The rows come from 5 hidden closed curves, with some noise, and rows from the same curve form a group. Each curve winds through 8 dimensions. The rows are also pushed far along 5 directions, which tell nothing about the answers.
Known rows, each followed by its group:
[ 14 -24 -33  20   4  -6   5  -3   5  11  -9  -3 -16 -13 -21  18 -25  20
  15  31  20  32] -> C
[ -1 -12   9 -20  -5   1  -4 -30  -6  15 -21  16  11 -21   6 -23 -31  -2
  24  -4   4 -21] -> C
[  1  16   0  15  12  -5  16  17   8 -13  23  16  -5  25  24  -1  14   4
  -3   0  -2  24] -> G
[  5 -21  -4 -14  -7   3  -7 -34 -11 -10  11 -25 -37 -13 -13   1 -37   1
   7  18  -5 -12] -> G
[ -3 -17  -9   5  -9  -6  15 -55 -41 -39  32  10 -33   2  -7 -30 -30  -4
  13   8  13 -30] -> C
[  2  10   2  -1   3   4   2 -15  11  -2 -23   5  34 -23  -6  15   9   3
  -6  -2  -2   1] -> F
[ 17   0 -22 -18  55   9  20 -28  -4  12 -29  -5 -26  28 -46  31  21  46
   1   4  23   7] -> L
[ 29  -4   1  12 -18  -5  15 -34  -3 -29  -7  46  22 -35 -22  28 -12 -22
   4 -21  10 -30] -> F
[  6  42   6  30  16  -5  22  40   7  -1  13  15  43  25  13  13  55  19
 -10 -10   2  12] -> F
[-24 -13   3  -6 -36 -15 -16  15   2   7  32 -49  -9 -18  26 -18 -34 -17
   3  21  -8  18] -> M
[ -9  -1  19 -15 -26  -7  -1  -2   0 -21  18  -2   0 -16  31 -19 -20 -37
   7 -15 -10  -6] -> C
[ -5 -12  13 -28  -9  23 -26  12  -9  27 -27 -29   5 -19  -6 -22  -5  -6
  -6  -5 -12 -22] -> G
[  4 -14  12 -23 -13  -6  12  -7   2 -29  13  23  34 -15  20  -7 -11 -31
  11 -21  -8 -14] -> M
[ 13  -6 -13  -9  34  11   4 -30 -11   1 -14  10 -22  11 -20  -2  -1  25
   5  15   7  -2] -> G
[  9  -9 -20  15   0  12  -2  13   5   3 -16 -19 -18  -8 -20  22 -11  20
  -4  20  -1  10] -> M
[ -8  -5 -13  -4 -16 -23  -1  -1  -6  -1  20   1  -8 -11  10 -15 -33  -6
  14  14   9  -8] -> C
[  6 -21   4 -10 -25  11  -5 -18   9  10 -23  -1   3 -31 -14  11 -30  -5
  -6  -8   1 -22] -> F
[-15   4 -16  20 -32 -30  -4  42  16   1  28 -11  25 -17  21   0  -7 -15
  -1  17   2  30] -> F
[  4  -6  15  -8  -1  17   3 -17   3  25 -22   7  22  -6   2  -2 -13  23
   2  -5  -2 -22] -> F
[ -1   6   5 -20  25   5   6 -12 -15   7 -11  17   6  12   3 -19  10   6
   3  -9   9  -7] -> M
[-18  15  -6  -1  -4  -2   4  21 -29 -25  26 -24 -15  12  18 -39  10  -6
  -1   6  -8  -7] -> G
[ -8  -7 -38  -7  -7 -13   1 -11 -14 -20  29 -43 -41  -5  -8 -26 -18  12
   9  41  -6  10] -> L
[ 15  11 -14  41 -21 -31   5  53  12   3  17  31  21  -4  -4  36  10 -14
   4  -5   9  21] -> F
[ 12  -3  -7 -14  12 -14  12 -25 -10 -11  -1  21  -6  -2 -23  15   1 -11
   9 -14  20 -10] -> F
[-12   6 -32   7 -15 -24  19  31  -3 -12  37 -44 -26   6   3  -1  -7  10
  -2  21  13  17] -> L
[-15  38  16 -10  25  -5  13  13 -30   2   4   7   7  39  14 -28  39   8
   6 -26   6 -17] -> F
[ 12   1   0 -13  -1   4   4 -20   3  17 -31   3  14 -25 -24  14  -7   7
   0  -9  14 -24] -> L
[-20  -6 -21  17 -15 -18   1  45  23   3  29 -54 -17   5  13   7  -4  -2
 -12  24  11  41] -> L
[ 15 -25 -18   6  21 -12  13 -20  -5   8   4  33 -13  16 -22  22 -14  13
   8   7  30  14] -> C
[-15  -1  -3  -2  -5  17  -2  27   9  16   2 -64 -22  -1  10  -9   0  10
 -20  15   4  20] -> L
[  8  16   2  18 -10  28 -22  53  37  48 -46 -44  25 -26 -19  34  29  21
 -33   6 -12  13] -> F
[  5   7   4  -9 -12  -3  -2   5   9 -13  14   2  -2  -2   9 -13   7 -15
  -1  -9 -18 -11] -> L
[ -1 -13   6 -15  10  15 -14  -7  -2  25 -30  -9  -8   7 -18  -2  -1  13
   4  -6  -3 -18] -> L
[  4   9   5   0  36  25   2 -23 -12  15 -22  -3 -26  30 -18  -1  19  40
  -6   1   0 -10] -> M
[  1   9  13  28 -35   1 -16  49  15   0  23 -12  14 -12  23  -4  12 -24
 -17   1 -20  12] -> G
[ 29  -9 -23  16   6 -30  29  -2 -12 -25  53  34 -10  20 -12  20   3   2
  15   7  16  18] -> M
[ -2  27   9  16 -11   6  -8  23  19  -9   9 -16   4  -8  18  -9  30 -18
 -21   0 -15  16] -> F
[  2  11   1  -5  18   3   4 -20 -16 -20   4  20   1   3   6 -21   9  -5
   3   1  -1  -7] -> G
[ -7  -6  25 -36  21  21   1 -41 -37  20 -33  11  -4  13 -13 -19  -8  14
   6 -28  12 -52] -> C
[-32  21  10 -11   6  16  -6  39 -15  25   1 -76 -14  24  18 -24  16  30
  -8   9 -13   4] -> G
[ 2 19 -2  9 15 -6  5 32  2 -6  9 24 22 12 16 -1 26 -7 -3 -1  0 23] -> G
[ 25  -2 -18  15 -19 -17   1  18  17   0   2  18   0 -28  -1  18 -26  -6
  19  14   0  12] -> C
[  7   2  -8  16  10  -3  10  13   7   4 -24  12   3   5  -8  23   7   9
  14  -8   9  22] -> C
[  0 -11 -12  12  -4  -4  -6  12   7   7  -2   3   7 -13   3   6 -16   2
   0  20   5  22] -> M
[ 15  12  11  -9  16   4   9 -36  -9  -9  -3  29  11  -3 -12 -12  25 -12
  -8 -22  17 -28] -> F
[ 15  -6  22  -2 -17  17 -26   1  21  30 -22   2  28 -29  -1   4   0  -7
  -4  -2 -23  -3] -> C
[ 12   9   6  11  -3  -7  -9  16  -2  -8   6  37  32 -11   4   0  16 -27
  -3  -7  -2  -1] -> G
[ 31 -16 -12  20  -8   3  -6 -16  15  11 -43  37  31 -38 -43  46 -16   9
   7   2   5 -20] -> M
[  2   0 -18   6   8  -4   2  -2 -15 -17  19  -6 -21   6  -3 -13  -2   5
   2  21   1   5] -> G
[ 28 -25 -10 -21  18  15  -1 -53  24  45 -49   5 -24 -11 -55  39 -22  38
  -2   1  18 -20] -> L
[ 13  29 -10   4  52   4  12 -18   4  30 -39  33  15  26 -34  22  49  43
 -11  -7  21   7] -> L
[ 10 -11 -17  -1   1  -8   0 -34  -1 -16  -1   8 -18 -21 -17  10 -23  -6
   6  15   8   6] -> M
[ -1  -7 -11 -17  15   6  -3 -13   1  21 -41   3  -7  -4 -22  11 -16  22
   9   1   5 -14] -> G
[ 10   4 -18  37 -33 -29   2  14   9 -33  46   6 -12 -21   7  14 -10 -30
  -2  19   0  30] -> M
[ -5 -10   6 -25  -5   5 -13   1  -8  19 -10 -23  11 -20   2 -10 -16  -3
   4   6  -1  -1] -> C
[  5  25  11  15  20   4  18  11   2  -7  -8  23  21  15   2  14  42  -5
 -14 -26  17   7] -> L
[  7 -26 -14  -7 -11   4 -18 -27  16  38 -38  -8  -6 -29 -35  17 -34  18
   1  15   9 -14] -> F
[  4  18 -16  26  18 -23   6  13  -4   6  -6  39  32   6 -17  25  23   6
   0   2  25  12] -> C
[-12  30 -15  16  36   9 -10  37   6  39 -29 -41  -7  33 -27  23  50  50
 -20  17   2  24] -> C
[  9   6   1  20 -12   0  -9  24  40  18 -18  -6  40 -31   5  31  10  -3
  -5  10  -8  42] -> G
[  3 -23 -31  -7  16  -3  -2 -10   8  46 -22 -18 -18   7 -35  19 -20  48
   6  29  18  11] -> F
[  0   5 -13  25 -12  11 -10  46  14   6 -10 -32  -1 -13  -2  16   5  10
 -14  21 -11  23] -> M
[ -4  -6   0  16 -13  -1   2  42  -7   4  25 -14  -2  13  12   1   5  -2
  -6   2   0  20] -> C
[ 21 -24 -15  11   4  -2  12 -43 -13 -16  16  11 -45   8 -27  19 -27  16
  11  15   9  -5] -> M
[ -4  -5   5  -7 -23  14  -3  11  10  15   9 -58   5 -24  12 -14 -15  13
  -9  20  -8  -3] -> F
[ -9  10  -6 -12  19 -26  18 -17 -18 -23   0  34  14  12  -2  10   2  -9
  17 -18  16  -5] -> M
[  6   5 -15  -1  -8 -24  16   0 -10 -36  21   6  16 -17   0  -2  -2 -20
  15   1   9 -10] -> L
[  0  25  14   8 -12   3  -5  32  22  13 -19  -5  39 -26   9  16  25 -18
 -20 -15   1  15] -> L
[ 16 -10  -8  -1  15  -3  -2 -10  29  15 -26  25  12   0 -24  40   3  10
   0  -4   3   7] -> M
[ 10  19   3  -7  24  -2   8 -10 -12 -14   2  43  15  18   0 -14  36  -2
   4 -15  -4  -3] -> L
[-32  -6  11 -27  10  24 -18  23  -2  41 -19 -77 -13  12   7 -15   8  19
 -17   9  -4  22] -> C
[-29  -2  -5 -16  -1   1  -4  22  -1   7 -13 -42   3   3  10  -5  -8  10
   1   6  -7   3] -> M
[ 22  -9  -8   7  16  -5  -1 -14  29   8 -10  41   4   4 -18  30   8   1
  -1   0   4  18] -> G
[ 36   4   7  33   5  -2   3  -1   8  -3  -2  66  20   3 -21  36  20  -7
  -3 -17   4  -6] -> G
[-12 -19  -2 -16 -10   4 -15   6  -4   3   0 -35 -20  -2   0 -18 -16  -2
   7   8 -11  -8] -> L

New rows, each followed by its group:
[ 14  -3 -22 -15   8  -8   9 -10  -9 -16   3  -5 -17  -3 -24  11  -2   7
  12   6  -1  -3] -> L
[ -1  -1  -5  11 -34   0 -33  40  28  27 -33 -17  26 -47  -7  19 -14 -14
  -8   9 -13   3] -> G
[-18  -2  11 -35  -4   6  -1   5 -27 -12   4 -15  -1   1  18 -41  -1 -21
   5 -18  -7 -21] -> G
[ -3  28  -9  16   6 -22  12   3 -16 -28  11  31  16  -3  10  -9  10 -13
   8  -2  13  -3] -> C
[-20  15  33 -21  -3  13  11 -19 -15  -2   0   7  31   6  38 -42   1   1
   3 -23  -8 -33] -> F
[  7 -11 -27   0  17 -20   4   5 -14  -7   4  18  -8  16 -26  18   6   8
  18   6   6  16] -> L
[  1   5 -15  11   9 -28  14 -15 -17 -24  23  43  -4  20  -5  -1  -1  -2
  15  -1  14 -14] -> G
[ -7 -23  -1 -12 -29  -5 -19  -9  10  22   4 -30 -34 -17   6 -11 -49  -3
  13  18  -8   2] -> F
[ -7  17  18  -4   4  12   6 -27  -4 -14 -18  -4  10 -12   3 -11  13 -13
 -10 -19   8 -22] -> L
[ 12 -22 -14  14 -21   0   7   1  -6   1  12 -13  -8 -10 -14   2 -12   8
   6  11   4   5] -> G
[-11  -3   7  12 -37  -5 -15  42  21   9  13 -18  20 -29  42 -21 -16 -29
  -1  10 -10  29] -> C
[ 24  25   8  14  26   5 -11  10   2  34 -56  43  29  -3 -33  38  35  12
   6 -21   5   0] -> F
[ -9  18  13  10  15  25 -19  14  -2  22 -36  -3   7   9  -5  -4  39   7
 -18  -9 -10  16] -> L
[-19  -3   9 -25 -16  -2 -17 -13   0  11 -25 -20  26 -36   3 -12 -14 -21
   4  -6  -1  -9] -> L
[-15  23  12 -13   0  -6   8  -5 -27 -30  10   6  22 -11  29 -36   6 -26
  12 -11  -1  -8] -> C
[ -2  -9 -11   6   7   6  -8   7   2  17  -9  -9   1  -3  -1   0  -8  17
  -2  23   4  18] -> M
[ 21   1  -7  19  -7 -20   7  12  -2   7   0  39  12  -4 -18  28  -2  -3
  13 -11  16  -3] -> F
[ 15  -5  -9  10 -15 -23 -10  12   4 -19  10  37  21 -21 -12  18   3 -39
   2  -6   0   0] -> G
[ 11  15 -16  54 -13   0 -12  49  34  23 -21  -4  10 -13 -23  52  27   6
 -27   9   4  44] -> L
[ -9  17 -22  -4  60  -6  21  -9  -1  -8 -12  17 -18  53 -14  16  33  35
   0   0  14  19] -> M
[  1  31   5   9  21 -15  36 -29 -24 -38  18  43  22  26  10  -6  23  10
  15 -18   8 -19] -> F
[ 10  -6  -1   8 -17 -12  -1 -19   5 -25  12  30   1 -11  -4   1  -3 -28
   2 -10  -4 -12] -> G
[  5  -3   1   6  -6   6   8  -3  12   7 -11  -3  19 -16   8   4  -6   9
   6   4   0  18] -> G
[  4  -6  -4 -19 -22  -7   1 -21  13 -24  19 -20  -5 -31   8 -17 -20 -23
   5   8  -9 -17] -> L
[-16   8  -4  -2  11   3  13 -34 -22 -16   0 -10 -29  14  -5 -13   3   6
  -5  -5  14  -4] -> L
[-18  13  24 -16  -7   8  -9 -15 -12 -12  -8 -11  10 -17  14 -20   1 -27
  -9 -16  -4 -17] -> C
[ 22  20 -28  33  13 -32  23 -12  -3 -28  12  45   8   4 -34  35  25   0
   5  -2  25   1] -> F
[-14   7  32 -24 -10  15 -25   4  19  28 -14 -22  11 -14  27 -28   5 -20
 -11 -11 -17   2] -> F
[  5  24   9   4   6 -13  12 -10  -8 -36  32  18   0   5  18 -16  24 -28
   2 -11   0   8] -> F
[  8 -12 -16 -21  33   2  22 -10  -2  -3  -8  21  -3  28 -12   5   6  25
   8  -6  10 -10] -> M
[-16  10  10  -3 -16   9 -12   5  -5  -7   3 -37   8 -18  22 -32   4  -8
   2  10 -21   5] -> C
[  9 -18   0  -5 -10  11 -21 -18  17  17 -16  -6 -12 -17 -18   3 -12  -2
  -5   7  -9  -9] -> G
[ -5  -4  15  -9 -11  21  -4  14  13  25 -20  -8  29 -14  15  -6  -3   6
 -14  -6  -7  -2] -> F
[ -5  14   9   6  18  19  -5  10  -1  19  -5 -30 -21  28  -2   1  23  29
 -12   7 -10  12] -> M
[ 19  -4 -22  24  23  -3  22 -31 -21  -8   1  33 -34  32 -31   8   2  37
  16   5  17 -15] -> C
[ -7   0  10 -29  22  23  -5 -24  -9  -1  -7 -18  -7   8   7 -36  18   3
  -5   1  -9   0] -> G
[-18   2   1 -13 -18   1 -14  41   8  15   7 -35   5 -15  29 -24  -8 -14
  -8  12  -7  21] -> M
[  4 -13 -20  12 -12  -8  18   3   8  -6  11 -14  -6  -9   3  10 -19  14
  12  19   6  28] -> G
[-22   7  26 -30 -32   5  -8 -12  10  -2   6 -31   5 -25  35 -40 -13 -30
 -10 -14 -13 -24] -> L
[-12  30  25  -9  -7   4  -8 -25 -16 -10 -16   2  32 -26   9 -34  16 -23
  -1 -20  -4 -39] -> F
[ 21  -7  15 -12   5  11   4 -37   4  -1 -37  36   3 -19 -11  13 -15  -8
  18 -24   1 -17] -> C
[  2  19  -7  12 -21 -11 -12   8   6 -18   4   7  30 -34   5 -11  14 -24
  -2   7 -15   4] -> L
[ -1 -18 -13  26 -39   7 -16  10   3   7   7 -38 -23 -28  -1 -12 -32   4
  -1  31  -8   2] -> C
[ -6 -25   4 -51  23   8  22 -89 -25 -13 -10  -7 -27   4  -5 -25 -36  18
  28  -3  11 -21] -> G
[ 26  -8  -7 -10   1   2 -11 -28  10   4 -21  25  17 -33 -23   9  -2  -7
   5   5  -6  -2] -> L
[  4  -2  14 -13   2   5  -4 -19  -5   1   7   7   2   5   7 -17   3   1
   7  -4 -13 -10] -> C
[ 20  -8  31  -8  -9  15 -17 -46  -5  15 -36  30  30 -41 -18  17 -24 -11
   8 -15  -2 -40] -> G
[ 16 -12  -9   3   0  10  -2  -6  22  13 -30   8 -10  -9 -21  24  -6  11
  -1  -2  -2   3] -> G
[-12  32  10 -10  52  11   8  -3 -13  17  -9 -14 -10  47   3  -2  33  44
  -3   4   2   8] -> G
[-19 -29  18 -46  -1  19  11 -45 -47  -8  18 -29 -43  19  17 -58 -37   5
  17  -8   1 -35] -> C
[ 19  -7 -15  -1  10   2  11 -17  20  19  -9  -3 -13   0 -24  17  -3  26
  -6   9  18  -7] -> L
[-14  17  14   7 -32  -3   8  27   1 -13  34 -29  28 -15  42 -28  -1 -12
  -5   4 -12  -1] -> F
[-18   1 -14  -7   7  13 -13   7  -1  28 -23 -35 -20   4 -10 -14   3  22
 -13  16   2   6] -> F
[-10  34  -2  24  -6 -35  10  36  -8 -24  40   7  32   8  19   5  34 -21
   3  -3   1  27] -> M
[ 11  19  13  -2   5  -5  10 -15  12  -5  -6  41  18   4  -1   8  21 -11
  -6 -31   4 -18] -> L
[ 18 -20   1  26 -21  11 -15  44  18  37 -12  -5  15 -16 -15  36  -2   3
 -12   6  -1  22] -> C
[ -6   0 -24  -1   9  -5 -11  13   1  18 -16 -22 -21   6 -23   8  -4  23
   0  19   2   0] -> G
[  4  -7  -1   0 -10   9  -1 -28   6 -11 -15 -21  -8 -31 -14   7 -14  -9
  -5   4   5 -11] -> L
[ 32  -7  -2  13 -13 -32   6   1  16 -36  13  90  48 -31   1  35  -2 -58
  12 -22   8  14] -> G
[ 12 -15 -24  -8  27   1  28 -13 -22 -17  12   2 -33  37 -26  -1  20  23
   9  -4  13   8] -> G
[ -5 -12 -21   1 -22  -8   5  36  12 -14  31 -24   0  -6  20 -16 -12  -5
  -3  20  -8  14] -> M
[-11  -3 -32  17 -23 -30   0  30   4 -17  18 -18   4 -21   3  11 -19 -12
   6  25   5  24] -> M
[  1  11  13   8 -20 -13  -6  -1   0   3  -7  32  55 -34  13  -5  -4 -23
  11 -10   1 -10] -> F
[ -5 -27   0 -20 -14  15  -8 -16 -16  -1  15 -43 -23  -7  -1 -38 -10  -3
  -1  11  -8  -6] -> G
[ 11  25   3  13  -8 -27  23  15 -12 -41  15  54  36  -7  24  -1  11 -30
  31 -25  -2   3] -> C
[ 10   4 -22   6  -3  -5   1  27  10  10  -2 -18 -17 -11   1   3 -15  17
  15  24  -3  19] -> C
[ 26 -15 -35  25  20   8  -6  17  47  40 -25  -9 -31   7 -36  55  -5  50
 -10  39   3  47] -> G
[ 24   5  -2  19   7 -13  15  26  18   8 -10  35  39   4 -17  55  29   0
   5 -20   8  30] -> G
[ 17  -6  10   1  -3  17 -24  19  52  43 -48  14  33 -24  -8  31  11  -4
 -14  -7 -11  23] -> G
[  8 -14  -8  11 -17   1 -19  29   7  34 -29 -17  27 -36 -24  33 -12   2
   0  12   5  15] -> C
[-25  11   7 -16 -15 -26   6  -3 -14 -34  11  15  28 -16  28 -17 -11 -40
  13 -18   3  -8] -> M
[ 13 -13 -36  11   0  -2  11  18   0 -12   5 -16 -29   1 -21  16  -2  14
   2  19   4  23] -> G
[ -3   9  25  -6 -13   7 -22 -18   1  11 -31  11  38 -35  -8   4   3 -23
  -9 -18  -5 -28] -> C
[  4  29   2   3  13  -8   5  24  -4   5  -1  -3  14   8  -8   8  37  -2
  -3 -13   9   2] -> F
[ -8 -25 -17 -15  -4 -12  13 -55 -19 -23  32 -29 -38  -4   0 -23 -41  10
  20  29   6   1] -> G
[  6  19   5  20   4  -8   2  14  13 -15   8  41  12   8  14   6  27 -22
  -7 -14  -4  26] -> F
[ -5  12  13  13   9  -1   5   0 -19   3   8  26  13  30   3 -12  26   7
  -2 -17   3 -17] -> C
[-19   5  -2 -27  31   8  13  -8 -17   8 -21 -13 -18  39  -9  -7   9  34
   5 -14   3 -24] -> M
[ 19  -7 -30  17  23   2   9  13  32  20 -20   5 -27  18 -28  45   6  39
  -3  17   6  35] -> G
